The groups are shells around one centre, one inside the other: the same stretched ball of 7 dimensions in 6 sizes.
Known rows, each followed by its group:
114 120 87 242 81 245 1 81 25 126 204 60 -234 -73
Q_76
-61 132 79 92 46 228 328 312 -103 348 263 -168 -288 -32
Q_76
387 175 492 74 353 -2 263 301 -283 214 137 -221 230 -39
Q_751
223 100 182 181 455 -108 -87 208 24 -181 36 -191 590 -131
Q_644
321 195 306 -30 322 27 196 369 -217 71 82 -231 434 -19
Q_76
-160 -15 195 273 -57 -3 -68 -108 86 -47 87 -121 33 -63
Q_783
66 98 300 116 -265 236 47 -93 -150 178 171 6 -259 30
Q_644
269 83 212 223 264 -43 -311 -31 30 -233 36 23 506 -127
Q_76
-107 31 207 141 -473 214 -138 -309 56 -175 2 -42 -113 93
Q_505
-158 72 -222 126 -61 178 -177 36 258 -345 9 -146 224 -26
Q_783
-65 1 229 229 18 -69 -149 -97 84 -185 5 -119 312 -55
Q_22
-303 32 -14 25 -491 221 -31 -137 45 -115 71 -204 -67 68
Q_76
-209 40 269 53 -357 143 187 -29 -163 250 177 -161 -218 44
Q_76
84 37 324 160 -250 61 -325 -311 20 -262 -49 98 280 30
Q_505
284 112 415 176 48 87 -22 -46 -106 -19 60 -54 96 -3
Q_22
-329 32 52 98 -388 234 201 -17 -12 152 184 -259 -374 40
Q_783
-37 71 -86 148 -44 132 -255 -52 230 -415 -44 -101 331 -14
Q_783
139 124 -82 185 134 188 -227 52 169 -263 55 3 215 -74
Q_505
-116 69 -131 191 -171 262 -132 -70 193 -202 91 -109 -105 -23
Q_783
-210 56 -129 102 -259 224 -92 -47 130 -162 96 -167 -25 -6
Q_644
-68 127 -60 102 183 161 203 346 42 92 168 -227 11 -58
Q_22
437 121 430 165 556 -198 17 214 -192 -61 96 -349 625 -160
Q_505
393 127 335 181 341 -34 -139 76 -88 -111 62 -63 451 -104
Q_644
192 156 131 89 58 200 74 126 -47 -47 105 -210 44 -6
Q_22
-149 60 -170 264 59 199 0 89 218 -96 159 -217 -155 -95
Q_751
-355 -3 -6 110 -554 230 -187 -262 142 -148 32 42 -106 70
Q_76
115 131 333 55 -122 201 222 89 -244 289 211 -133 -211 20
Q_644
168 117 167 140 476 -77 130 354 -83 55 158 -310 392 -149
Q_22
-245 96 -6 31 -295 294 242 121 28 86 119 -226 -270 86
Q_22
116 131 291 135 229 87 337 307 -173 319 225 -241 -104 -57
Q_783
-93 80 -105 213 89 167 -58 117 207 -129 85 -71 44 -61
Q_644
-229 36 -87 38 -243 98 -174 -56 125 -296 4 -194 323 3
Q_783
26 92 -49 176 181 80 -165 106 212 -310 -17 -83 373 -54
Q_22
293 181 213 72 393 55 118 358 -116 77 116 -111 335 -69
Q_783
77 119 -34 -3 207 1 -72 236 -45 -161 104 -296 567 -108
Q_505
21 121 268 51 -248 261 192 40 -188 271 197 -67 -299 50
Q_644
344 178 272 -4 293 13 95 276 -225 14 117 -279 450 -64
Q_22
-195 -1 131 163 -200 37 -28 -120 43 -126 75 -304 68 -22
Q_76
-183 79 -160 69 4 115 -70 152 213 -286 -17 -182 341 -5
Q_783
152 139 -22 44 349 3 -18 313 -43 -108 133 -297 517 -137
Q_751
260 96 398 219 362 -85 30 131 -32 -81 15 -168 382 -62
Q_751
-480 -33 -149 209 -467 234 -120 -205 231 -93 114 -62 -286 2
Q_505
6 121 271 27 -309 286 230 34 -255 364 258 -88 -394 41
Q_751
-250 60 -68 223 -123 276 119 94 129 168 207 -27 -412 -29
Q_751
295 153 402 103 342 -7 185 277 -142 71 56 -170 313 -20
Q_505
350 135 250 104 501 -134 -52 257 -109 -140 66 -269 696 -142
Q_22
-393 42 -136 29 -455 263 -44 -54 195 -188 -7 -79 -26 105
Q_751
132 125 95 8 349 -85 -14 315 -49 -155 37 -267 710 -90
Q_783
-36 79 -155 254 232 115 -97 136 277 -285 48 -201 182 -95
Q_751
-92 78 -80 191 -170 275 -149 -68 211 -194 48 25 -89 10
Q_644
-242 18 -51 205 0 49 -49 36 263 -281 -22 -233 202 -18
Q_751
192 139 282 -77 45 7 86 159 -223 -71 54 -357 481 6
Q_505
19 79 205 236 -99 210 44 -55 61 1 87 -59 -234 20
Q_644
-24 90 179 65 -303 218 -139 -114 36 -111 -16 153 79 92
Q_505
60 128 111 111 184 125 203 287 -126 251 254 -194 -46 -95
Q_644
63 79 327 98 167 -52 186 196 -220 224 201 -276 175 -92
Q_22
-355 52 -230 86 -94 171 161 199 140 -47 154 -412 -55 -38
Q_505
-48 83 -92 90 233 -11 -12 229 117 -274 40 -413 486 -90
Q_76
143 139 186 -75 225 -65 74 300 -148 -110 28 -339 680 -33
Q_76
420 137 384 252 471 -31 -20 154 -47 -59 58 -85 337 -100
Q_751

New rows, each followed by its group:
242 126 404 139 50 108 146 48 -148 64 97 -205 -6 12
Q_76
-2 104 329 104 -344 304 193 -50 -191 345 219 20 -493 66
Q_751
27 128 -181 123 33 239 -188 87 198 -274 46 -28 189 -38
Q_505
246 135 125 180 88 175 -193 -17 115 -279 -20 27 225 -6
Q_505
-39 72 274 151 -42 92 99 51 22 10 21 -71 37 45
Q_505
101 69 62 103 261 -114 -239 98 30 -293 28 -204 723 -135
Q_751
96 107 228 -3 60 -5 -60 127 -120 -43 46 -66 492 -24
Q_22
-114 103 101 73 51 128 319 289 -56 184 167 -311 -76 -9
Q_22
224 87 219 195 254 -40 -232 19 59 -257 -15 -17 523 -81
Q_644
-274 -11 50 212 -389 181 -138 -241 110 -59 113 -31 -204 -5
Q_22
71 8 367 207 205 -211 -106 -19 -72 -98 60 -233 507 -123
Q_505
-128 93 -115 31 -169 204 -45 59 70 -155 89 -212 117 -4
Q_644
-144 59 -164 108 -91 123 -278 -33 293 -486 -95 -89 430 8
Q_505
-78 94 -111 23 71 53 -149 158 169 -360 -56 -166 579 -13
Q_751
-59 106 -12 206 156 185 176 236 145 2 109 -201 -110 -29
Q_76
128 128 159 122 124 131 -8 156 -59 101 145 54 108 -57
Q_22
354 176 242 14 315 10 -76 239 -137 -73 49 -30 594 -61
Q_751
235 107 265 116 67 56 -142 -8 -141 0 136 -18 257 -81
Q_22
81 154 180 -15 -189 257 105 85 -112 52 89 -81 -22 78
Q_22
-249 -6 150 263 -388 215 34 -233 87 24 130 -150 -440 26
Q_505
-88 57 115 244 -309 297 -116 -196 148 -53 62 156 -314 52
Q_76
-367 76 -90 -47 -492 315 134 38 56 -6 75 -175 -174 122
Q_751
205 129 271 16 -138 140 -56 -49 -139 -117 45 -156 220 36
Q_505
12 95 223 187 -219 280 81 -69 20 58 93 -11 -332 66
Q_783
-186 88 -12 -34 -180 148 83 147 -56 41 133 -207 123 4
Q_644
-163 90 -92 137 -28 212 26 148 170 -63 74 -53 -13 -2
Q_22
115 139 199 57 -138 235 -3 29 -67 28 79 49 1 48
Q_644
-67 48 -37 200 -98 148 -228 -101 147 -206 80 -40 94 -62
Q_644
-26 50 201 227 -359 264 -158 -280 84 -89 52 113 -254 55
Q_76
-34 38 8 137 53 -30 -302 -37 138 -354 -17 -100 560 -79
Q_783
96 90 295 51 86 -40 12 96 -67 -134 -15 -215 467 4
Q_644
-92 95 -11 111 155 81 133 256 126 -129 32 -299 217 -15
Q_783
-26 156 -144 51 -128 354 35 131 135 -152 62 -129 -75 54
Q_505
60 75 261 217 18 109 170 23 -48 53 147 -332 -164 -29
Q_505
183 75 408 58 -127 -3 -234 -155 -151 -109 5 78 437 5
Q_505
-208 18 -62 227 -63 103 -52 -23 166 -144 112 -254 -11 -72
Q_22
235 183 167 -41 406 -24 137 441 -134 -14 61 -240 615 -54
Q_505
11 103 191 81 -133 175 130 39 -35 -30 68 -248 -36 52
Q_644
239 102 467 22 -31 -26 -42 -34 -232 -43 31 -141 413 12
Q_76
-2 39 349 66 -41 -82 -74 -9 -164 54 87 -51 388 -46
Q_505
89 95 -45 87 190 -6 -260 86 148 -443 -52 -191 685 -70
Q_751
291 128 243 215 203 109 -102 48 -29 -20 110 40 132 -77
Q_644
260 99 385 181 179 6 72 59 -209 137 199 -231 83 -103
Q_783
65 127 407 36 -126 174 331 142 -275 373 201 -146 -235 48
Q_751
188 146 158 -44 222 -21 40 268 -156 -88 76 -318 581 -60
Q_22
-203 67 21 187 -200 285 207 61 -2 257 267 -161 -518 -24
Q_783
91 64 146 170 -68 92 -249 -132 6 -144 88 8 197 -65
Q_22
156 111 168 169 60 152 39 62 -140 162 261 -156 -115 -107
Q_505
290 156 167 89 233 83 -6 168 -89 -79 107 -210 300 -72
Q_644
-226 54 -108 96 106 35 52 242 71 -2 150 -247 227 -101
Q_505
258 64 449 121 65 -110 -259 -128 -119 -193 -25 -3 598 -42
Q_751
108 94 202 78 -105 111 -68 -50 -93 -81 95 -172 159 -16
Q_644
-114 28 258 31 -296 23 -129 -142 -56 -123 -4 -70 314 45
Q_76
348 144 266 46 197 -4 -235 61 -67 -254 -36 12 671 -34
Q_505
213 180 257 34 -49 261 130 134 -148 139 122 -5 -75 51
Q_76
-26 82 54 283 31 232 63 58 105 88 179 -43 -318 -54
Q_22
-164 121 -93 109 -147 349 218 177 86 106 170 -162 -370 33
Q_22
